The rows come from 4 hidden closed curves, with some noise, and rows from the same curve form a group. Each curve winds through 10 dimensions. The rows are also pushed far along 6 directions, which tell nothing about the answers.
In the rows, 128 means zero.
Known rows, each followed by its group:
[117 142 107 125 112 128 134 105 135 182 124 100 139 151 158  66 144 131
 129 163 116 121 129 146 148 129 120 138] -> (3)
[142 113 137 121 149 116 128  99 122  94 131 140  94 118  54 177 132 143
 117  97 146 179 173 104  69 102 127 135] -> (1)
[168 152 137 146 161 111 131 145 154 134 133 143 115 126 124 167 115 152
 115 128 148 133 147 119 113 123 103 118] -> (1)
[131 120 125  97 158 124 105 106 130  79 122 125 114 127 121 113 128 104
 106  92 127 119  78 141 110 161 144 148] -> (3)
[123 122 128 127 146 111 127 137 104 105 117 136 135 113 119 128 121 122
 115 117 114 125 129  91  94 117 112 106] -> (1)
[ 82  93 116 104  74 146 134 102 147  81 100 135 143 122 150 103 129 124
 141 119 137 136 118 127  91 129 128 107] -> (1)
[113 142 122 119 169 114 131 110 148 130 129 130 149 112 127 145  93 103
 119 101 124 159 130 114 126 127  97  88] -> (1)
[ 56 118 115 113  69 145 127 129 113 124 153 149 164 142 159 135 123  73
 153 143 131 144 112 132 141 114 138  94] -> (0)
[116 102 123 122 124 145 119 111 157 132 132 153 138 120 127 189 119 121
 143 127 142 147  99 153 164 146 144 106] -> (0)
[135 141 130 180 101 102 119 121  85 160 114 119 144 166 171 126 161 128
 147 185 126 126 132 142 184 117 145 120] -> (2)
[123 105 118  96 127 145 131 110 164 145 134 137 136 135 127 167 133 148
 122 129 133 145 105 143 130 153 138 128] -> (0)
[210 117 125 129 117 139 111 124  77 108 100 146 104 125 109 156 128 184
 111 154 143  89  86 149 114 144 132 169] -> (1)
[106 128 130 122  98 146 147 143 159 142 130 115 141 157 157  95 146 144
 130 146 113 119 119 140 139 151 142 152] -> (2)
[143 134 134 143 139 138 120 121 121 129 136 139 136 127 138 126 120 111
 143 137 136 123 108 135 142 120 139 121] -> (0)
[ 67 114 146 102 119 145 143 131 212 107 171 171 139 112 146 195 121  88
 173  98 181 165 168 129  98  95 109  77] -> (0)
[127  90 142 111 148 133 126 114 150  92 128 140 109 103 108 177 140 146
 139 109 158 120 119 138 125 155 133 120] -> (0)
[110 127 119 135 114 103 115 133 137 123 129 131 130 136 121 114 139 122
 143 132 123 131 129 137 131 118 121 107] -> (2)
[165 136 122 123 114 118 113 144 181 134 140 126  95 128  96 160 125 169
 127 116 150 134 144 158 136 139 134 132] -> (2)
[172 102 126 107 119 159 128 126 184 128 110 135 114  99 147 167 113 176
 143 132 167  99 107 157 139 161 134 130] -> (1)
[108  98 113 131  92 118 120 109  84 129 118 117 118 128 122 116 163 125
 123 157 130 113 124 132 141 133 144 129] -> (1)
[142 143 140 155 164  83 144 124  90 128 130 117 132 153 109 143 132 144
 121 146 129 149 154 102 145 124 107  96] -> (3)
[ 96 141 133 122 105 145 131 150 162 125 142 121 112 126 145  81 145 109
 124 115 126 108 145 137 108 130 128 164] -> (2)
[111 141 129  83 136 140 134 142 183 140 160 123  96  94 101 145 107 117
 130  79 148 151 203 121  89 101 105 123] -> (3)
[148 155 110 118 110 122 129 148 119 169 139 124 129 148 149 115 125 143
 115 160 133 104 123 153 154 130 106 120] -> (3)
[127 116 132 148 138 120 138 136 130 115 134 140 140 125 117 124 133 132
 114 133 121 129 117  96  98 122 125 115] -> (1)
[156 127 122 120 139 128 106 127  72 116 122 125 106 114  91 124 125 134
 106 124 111  98  93 137 130 147 138 171] -> (3)
[128 131 139 158  89 117 135 152 125 117 126 126  99 125 124 129 143 124
 131 128 144 123 188 120 112  97 132 154] -> (3)
[106 132 124 118 130 108 115 126 113 108 124 130 110 115 122 159 127 101
 119 109 133 142 157 117 117 121 120 119] -> (1)
[ 84  97 123 151  69 143 119 138  97 118 137 146 157 140 151 105 165 106
 143 170 110  98  73 129 136 135 164 135] -> (2)
[ 81  87 100 139  46 132 110 108  77 130 117 135 151 145 166 126 163  97
 148 185 127 116  91 142 166 131 169 112] -> (0)
[115 139 129 131 126 120 132 130 105 110 133 115 118 139 109  73 143 127
 103 123 116 123 136 116 103 127 118 139] -> (3)
[223 136 136 146 178  86 123  94  70 137 103 117  95 137  79 185 136 204
 113 153 149 131 152 135 140 134 106 140] -> (1)
[130 103 137 122 148 140 135 124  74 114 135 147 129 124 110 167 125 110
 123 138 134 133 113 109 138 130 143 119] -> (3)
[ 78 111 136 104 170 159 141 108 163 125 126 133 202 133 167 125 100 104
 163 113  94 145  51 128 167 171 138  83] -> (0)
[130 136 142 120 160 121 140 138 112 137 122 112 151 144 147 102 139 143
 126 128  97 113 114 114 120 138 122 149] -> (2)
[148 130 126 152 113 125 143 139  77 138 113 110 133 127 137  97 132 150
  95 151 110  89 117 111 130 141 126 162] -> (3)
[ 98  64 130 129  49 162 127 101 147  81 133 184 123 123 120 217 135 106
 181 142 193 168 132 157 137 103 163  95] -> (2)
[123 128 143 140 158 115 142 143 104 114 144 141 135 128 132 142 132  98
 112 129 130 137 142  76  93 105 133 122] -> (0)
[ 74 123 130 109 144 139 142 137  71  90 136 143 160 142 130 102 117  62
 108 115  89 150 104  75  95 120 139 122] -> (2)
[ 75 146 138 169 133 117 135 137 177 145 146 133 167 127 152 114 121  92
 145 118 108 153 141 110 139 113 119  92] -> (2)
[130 125 121  91 111 139 110 117 154 104 138 132  91 123 111 137 130 114
 130  98 158 143 148 144  91 113 142 143] -> (2)
[151 125 136 145 145 148 131 114  99 120 118 131 119 133 113 122 131 132
 115 137 126 126 105 137 145 146 145 149] -> (2)
[ 66 134 131 106 170 117 127 126 119  96 130 129 137 109 121 145 106  70
 111  78 104 161 142  86 107 132 118 108] -> (1)
[136 110 125 135 116 122 130 115  84 128 121 121 133 169 137  97 170 150
 127 182 133 108  91 144 155 150 144 124] -> (3)
[117 131 145 139 100 138 131 136  84  80 114 131 115 153 122  93 149 134
 113 131 118 109 110 144 123 150 133 171] -> (0)
[ 75 156 148 145 161 119 142 149 124 147 159 128 183 157 178  99 135  75
 148 141  93 131 113 101 142 123 130 110] -> (0)
[138 103 122  98 113 152 134  99 123 113 109 130 114 131 113 135 124 142
 136 132 149 140 122 155 141 140 134 131] -> (3)
[ 98 123 151 104 200 128 132 116 128  66 133 146 129 122  90 129 111  83
 119  65 113 166 120 103  87 127 118 126] -> (2)
[140 120 144 140 129 129 130 130  88  93 111 115 111 153  94  96 155 154
 107 127  99 115 102 128 120 161 151 186] -> (2)
[119 127 125 137 141 107 124 122 101 128 130 117 125 125 109 110 147 139
 115 131 115 111 121 122 129 141 115 124] -> (0)
[178 117 112 181  96  82 127 104  65 173 115 127 140 170 147 145 169 163
 140 221 147 127 133 129 162  95 140 102] -> (0)
[144 115 137 155 144 111 129 131 129  99 140 152 118 113  89 152 135 130
 117 121 144 139 138  95  84 103 129 113] -> (1)
[140 147 150 131 193 112 135 118  68 118 106 100 144 160 132  90 139 131
 109 123  80 127 104 105 133 153 136 163] -> (2)
[ 80 117 115 122  96 117 115 126 169 118 135 137 135 126 138 116 134 102
 158 122 132 139 132 145 128 111 122  92] -> (2)
[137 132 110 100 133 136 126 100 152 142 110 107 136 123 137  93 109 144
 121 117 117 118  98 152 134 155 114 140] -> (3)
[ 93 123 146 133 180 115 149 141 106 132 126 115 163 133 145 117 142 126
 120 130  86 116 109  93 143 159 120 119] -> (0)
[ 62 120 130  96 189 129 148 131 109 138 145 133 202 167 183 129 123  65
 133 149  91 146  65  98 178 164 138  66] -> (3)
[171 113 129  89 108 169 104 133 158  87 131 135 111 107 116 146 111 165
 130  93 148  89  53 173 125 182 160 167] -> (0)
[110 151 128 136 101 111 127 147  65  70 116 109 101 130  89  55 130 124
  76  98  98 110 136 108  83 135 112 163] -> (3)
[ 88 141 128  72 133 163 145 141 221 156 151 122 153 128 179 109 114 112
 146  98 124 133 126 139 108 136 116 132] -> (2)
[133 136 105 102  91 140 114 150 111 160 147 125 124 127 135 108 140 142
 104 141 115  84 100 143 115 137 126 163] -> (0)
[148 115 116 137 101 124 110 117 105 100  91 130 107 119 121 107 132 132
 132 133 133 123 135 132 106 108 134 133] -> (1)
[117 134 121 131  84 122 138 123 111 160 106 103 148 167 197  95 154 133
 150 176 128 117 144 142 159 121 135 126] -> (2)
[ 52  92 108  87 111 145 127 114 165 117 131 129 168 123 157 116 124  84
 136 109 108 141  80 119 133 154 151  92] -> (1)
[105 125 135 141 157 115 145 137  99 124 126 115 160 120 148  91 129 105
 113 125  92 110 111  79 114 132 129 132] -> (3)
[ 89 149 133 136 116 137 136 144 239 125 153 133 103  96 119 105 111 109
 138  80 153 147 192 140  95 102  91 113] -> (2)
[142 137 104 102 106 137 108 112 116 131 116 120 119 149 130 107 123 140
 112 142 127 109  79 180 162 165 129 151] -> (3)
[132 128 128 140 122 118 118 125 163  96 110 133 119 112 133 135 111 118
 137 104 141 140 141 125 107 117 129 118] -> (1)
[167 100 131 125 124 130 114 125 113  95 116 124 111 115 132 132 149 155
 116 129 144  79  79 141 126 166 155 159] -> (3)
[148 117 116 141  93 118 112 116  81 106 135 151  95 129  77 156 140 132
 102 136 150 135 137 133 101 105 129 142] -> (1)
[ 91 144 130 122 156 144 157 130 124 168 145 132 192 138 169 110  95  92
 151 142 102 149 121 102 141 103 107  86] -> (0)
[137 117 148 147 177 102 118 124 115  71 129 144 111 131  67 154 136 109
 117  91 113 173 141  79  74 106 154 132] -> (1)
[112 122 130 134 124 114 142 109 116 115 118 106 120 119 130 114 133 117
 116 116 136 139 167 101 106 116 127 136] -> (3)
[117 151 149 141 159 120 153 137 116 143 164 139 144 135 142 135 123  95
 155 141 150 150 181  97 117  79 105  93] -> (0)
[123 134 137  98 160 152 127 109 153  80 128 139 113 113  90 127 105 127
  99  72 120 150 110 118  64 152 124 162] -> (1)
[ 62 109 123 107  90 146 125 116 122 103 155 159 157 131 141 163 119  70
 157 126 144 158 110 132 140 118 143  85] -> (0)

New rows. What belongs after each?
[122 134 135 140 121 129 129 120  97  73  97 137 133 141 125 100 118 118
 111 116 105 144 118 103  81 122 130 152] -> (1)
[116 160 120 104 134 148 144 142 164 172 162 116 152 128 164  70 109 112
 134 131 126 112 127 122 110 114 109 117] -> (0)
[ 98 140 110 128 107 141 118 135 126 134 132 135 134 120 147  83 116  78
 117 125 113 110 106 140 127 124 123 139] -> (3)
[148 115 124 101 154 144 137 104 158 118 122 126 126 120 145 157 107 122
 107 103 152 139 108 131 125 150 136 135] -> (3)
[ 87 158 126 125 137 127 156 145 122 210 161 126 194 174 184 127 125 106
 147 174  96 146 130 112 169 113 115  97] -> (0)
[140 170 119 108 155 115 116 133 157 134 120 111 112 111 114  80 106 145
 102  86 102 128 155 117  64 116  85 150] -> (1)
[138 105 135 139 112 127  99 140  53  70 120 151  93 127  60 143 146 123
 108 122 111 112  90 142 130 143 153 177] -> (2)
[139 144 119 180 108 109 139 122 101 180 121 121 150 168 152  93 148 145
 140 206 119 117 122 151 190 124 114 119] -> (3)
[146 152 130 138 184 113 120 130 132 145 147 136 123 122 106 139 114 103
 118 114 122 139 124 123 133 117 115 128] -> (3)
[147 140 127 126 179 128 130 120 130 154 132 126 128 125 136 143 112 105
 113 126 129 132 117 129 155 138 126 131] -> (3)
[156 132 137 107 191 139 124 130 137  99 153 140 133 108 100 159  91 113
 107  84 129 137  86  98  97 145 142 123] -> (0)
[ 94 138 111 101  99 134 116 119 110  99 105 120 122 112 130  68 120 115
 106 101 104 117 125 123  73 125 107 150] -> (1)
[145 138 143 152 200 115 134 148 111 129 144 132 118 120  78 132 126 119
  91 110  97 138 131  79 106 125 132 142] -> (1)
[119 150 113 116  80 142 111 163 167 143 151 137 118 116 138 110 129 136
 109 114 126  88 112 159 104 132 111 159] -> (0)
[126 125 132 105 186 103 128 105  62 111 138 126 135 164  94 140 144 113
 112 128 111 159 110 104 128 133 138 114] -> (3)
[145 103 117  89  94 163 113 109 204 111 122 151  90 108 112 185 110 135
 147 102 177 160 143 166 112 123 148 130] -> (1)
[152 122 129 112 145 128 129 140 154 123 118 132 125 103 131 148 114 155
 127 114 134 117 127 115 106 134 117 117] -> (1)
[121 140 122 138  25 141 124 166 165 109 122 125  73  93 126  96 125 131
 128 100 159 100 205 151  85  87 111 173] -> (3)
[128 126 120 110 128 135 111 123 172 141 155 144 124 138 138 150 135 114
 145 136 152 129 102 163 148 139 138 115] -> (3)
[140 111 143 130 130 119 120 126 151 110 145 144 136 122 142 173 142 150
 167 133 166 111 110 147 138 133 127  97] -> (0)
[181 146 126  72 205 133 121 116 167 147 142 119 112 134  86 137 111 171
 113  96 129 138 100 155 126 161 114 138] -> (3)
[ 81 119 114  76  85 164 133 140 161 138 145 128 119 111 146 123 121 106
 138 115 145 126 152 140 120 125 125 120] -> (3)
[118 182 129 126  97 143 138 183 157 173 142 103 143 110 160  66 102 142
 121 107  92  84 148 129 112 123  97 167] -> (0)
[175 140 117 134 116 145 117 121 141 159 111 122 119 115 121 108 119 168
 122 130 124 108 119 154 117 121 117 163] -> (0)
[159 138 135 165 137  72 127 116  77 117 121 112 116 157 122 123 160 140
 109 150 140 132 155 109 116 107 124 131] -> (3)
[117 133 128  97 109 157 119 156 135  89 116 108  96  93 109  61 129 159
  80  76  95  64  91 144  85 185 115 200] -> (0)
[153 106 129 157  77 119 109 120 110 110 114 145 113 163 137 161 173 160
 138 172 156 110  96 176 164 150 156 145] -> (0)
[146 130 138 129 164 146 124 118 146 119 139 142 135 116 128 146 108 112
 147 115 143 134 103 134 137 130 138 114] -> (0)
[ 91 103 113 106  81 140 125 135 159 122 144 156 136 119 135 156 135 113
 140 129 146 142 141 115  84  99 134 103] -> (1)
[ 88 108 121 129  95 144 122 119 119 124 125 153 147 131 138 159 127 103
 138 136 125 142 107 141 153 132 137 114] -> (0)
[108 182 118 132 144 115 133 171 157 202 162 118 158 133 153  91 122 126
 106 125  82 110 130 118 118 120  90 138] -> (0)
[146 116 138 131 130 130 140 139 123 118 148 141 133 153 157 162 144 128
 132 164 165 116 108 121 145 143 152 111] -> (0)
[162 137 123 136 102 145 123 151 175 196 128 122 129 121 180 132 141 175
 154 171 146  69 113 192 196 153 117 142] -> (2)
[119 117 131 110 162 138 137 122 143 157 146 139 139 127 142 145 132  96
 144 131 138 148 140 115 126 103 134 109] -> (3)
[139 135 109 135  74 127 141 120 116 177 105  87 133 151 185  67 155 163
 116 180 128  84 130 148 155 145 127 156] -> (3)
[169  92 141 155 173  99 119 105  90  99 126 161 143 140 121 205 145 141
 141 162 157 134  81 119 149 135 144  83] -> (0)
[155 125 132 113 201 118 121 122  74 105 122 114 132 141  81 120 130 162
  76 117  84 106  36 126 154 211 137 149] -> (0)
[132 151 121 131 138 120 109 156 171 140 155 129 118 127 103 116 125 127
 110 109 112 120 106 142 129 144 130 135] -> (2)
[121 135 137 161 116 111 144 116 150 131 135 135 126 152 131 149 132 110
 138 139 153 174 183 124 132  92 125 111] -> (3)
[129 121 128 113 132 137 133 117 142 110 135 124 114 136 115 107 141 142
 121 125 142 125 116 143 120 149 129 126] -> (3)
[173 125 130 105 171 143 144  99 172 155 127 124 111 122  98 160 104 164
 139 120 157 159 153 149 140 129 109 117] -> (3)
[145 108 117  94  86 133 127 105 176 141 120 121 105 149 143 146 148 163
 161 148 176 137 148 179 144 130 134 122] -> (3)
[136 113 113 122 133 144 131 115 167 170 142 137 140 107 127 135 121 136
 141 137 136 129 121 126 119 113 127 116] -> (1)
[ 95 106 136 138 124 123 119 115 136  95 130 146 139 142 127 156 146 106
 134 120 127 153 104 128 127 141 148 120] -> (0)
[ 86 118 125 160 123 116 129 112  83 142 113 134 188 147 166 103 135  92
 157 160  92 138 102 107 147 103 134  95] -> (0)
[109 126 105 100  58 146 116 123 150 118 111 133 122 117 150 137 109 118
 133 115 142 130 134 155 116 125 129 137] -> (1)
[ 94 161 146 115 156 151 158 145 171 144 159 121 152 136 148 116  97  96
 135 103 117 160 153 106 125 125 123 123] -> (0)
[ 97 107 146 102 145 131 140 138  94  90 143 122 148 132 137 130 143 119
 128 123 121 107  95 100 121 160 144 123] -> (0)
[ 77 123 130 131 159 121 130 119 135 116 133 124 153 114 131  94 123  81
 141 112 103 135 116 103 125 129 123 108] -> (3)
[167 115 125 124 102 141 115 137 127 115 145 143  90 112 110 148 146 150
 113 129 169  98 124 145 107 127 141 149] -> (3)
[144 148 152 119 184 133 142 134 121 114 159 135 124 126 112 135 114 116
 132 110 143 136 143 106 103 112 115 121] -> (0)
[189 145 134 123 145 125 154 125 207 199 133 108 118 144 127 170 115 208
 150 148 157 146 171 163 171 138 105 126] -> (3)
[134 111 120 148  92 112 121 115 131 111 110 127 100 103 102 146 122 124
 141 112 152 153 190 118 107  82 130 119] -> (1)
[106 127 121 119 134 113 116 130 175 118 137 131 126 122 113 122 125 119
 142 101 126 141 129 139 123 126 117 105] -> (2)
[125 129 120 109 140 118 118 108 174 130 133 124 121 122 148 123 128 105
 134 110 150 134 128 142 118 123 125 118] -> (3)
[125 127 128 129 116 116 131 125 134 126 121 135 119 141 144 141 129 103
 145 135 152 150 168 134 135  96 121 111] -> (3)
[185 162 137 154 193 107 136 129 151 173 138 113 130 150  94 118 125 185
 123 143 107 129 114 144 160 150 105 136] -> (3)
[ 95 130 119 106 135 142 120 123 122 146 147 131 149 119 130 115 121 108
 141 122 112 124 101 139 139 131 119 118] -> (0)
[144 144 125 128 145 107 130 134 100 146 117 120 132 155 137 105 129 124
 127 145 115 129 132 137 148 118 110 128] -> (3)
[169 135 128 110 142 124 117 136 110 118 139 134  93 136 109 152 134 141
 108 129 153 114 120 151 139 142 128 136] -> (3)
[135 122 116 120 107 126 129 128 120 125 133 132 110 127  96 153 127 149
 102 125 139 134 131 138 124 138 123 132] -> (0)
[144 130 123 146  74 112 126 124 158 133 122 128 108 138 129 129 139 149
 157 141 161 138 177 157 118  85 115 126] -> (3)
[139 114 108 112  86 139 108 132 168 167 151 150 134 136 163 168 149 147
 145 165 160  96  83 175 156 145 141 121] -> (0)
[187 126 141 139 163 122 130 133  98 126 100 118 125 136 104 139 132 193
 102 128  98 104  91 129 134 168 131 175] -> (0)
[156 120 136 134  71 126 117 140 107  81 125 135  76 139 110 130 168 156
 104 134 159 101 140 143  86 129 145 184] -> (0)
[122 121 148 130 171 116 139 126 130 110 131 123 112 123 104 132 138 118
 135 109 132 152 172 101 113 109 127 121] -> (3)
[108 170 111  95 160 146 139 143 202 214 151 101 150 101 148  86  86 125
 125 105  94 119 137 132 135 134  87 131] -> (3)
[114 126 133 134 134 139 130 117 133 119 122 134 159 126 134 123 110 126
 151 116 114 135  98 136 143 135 126 111] -> (0)
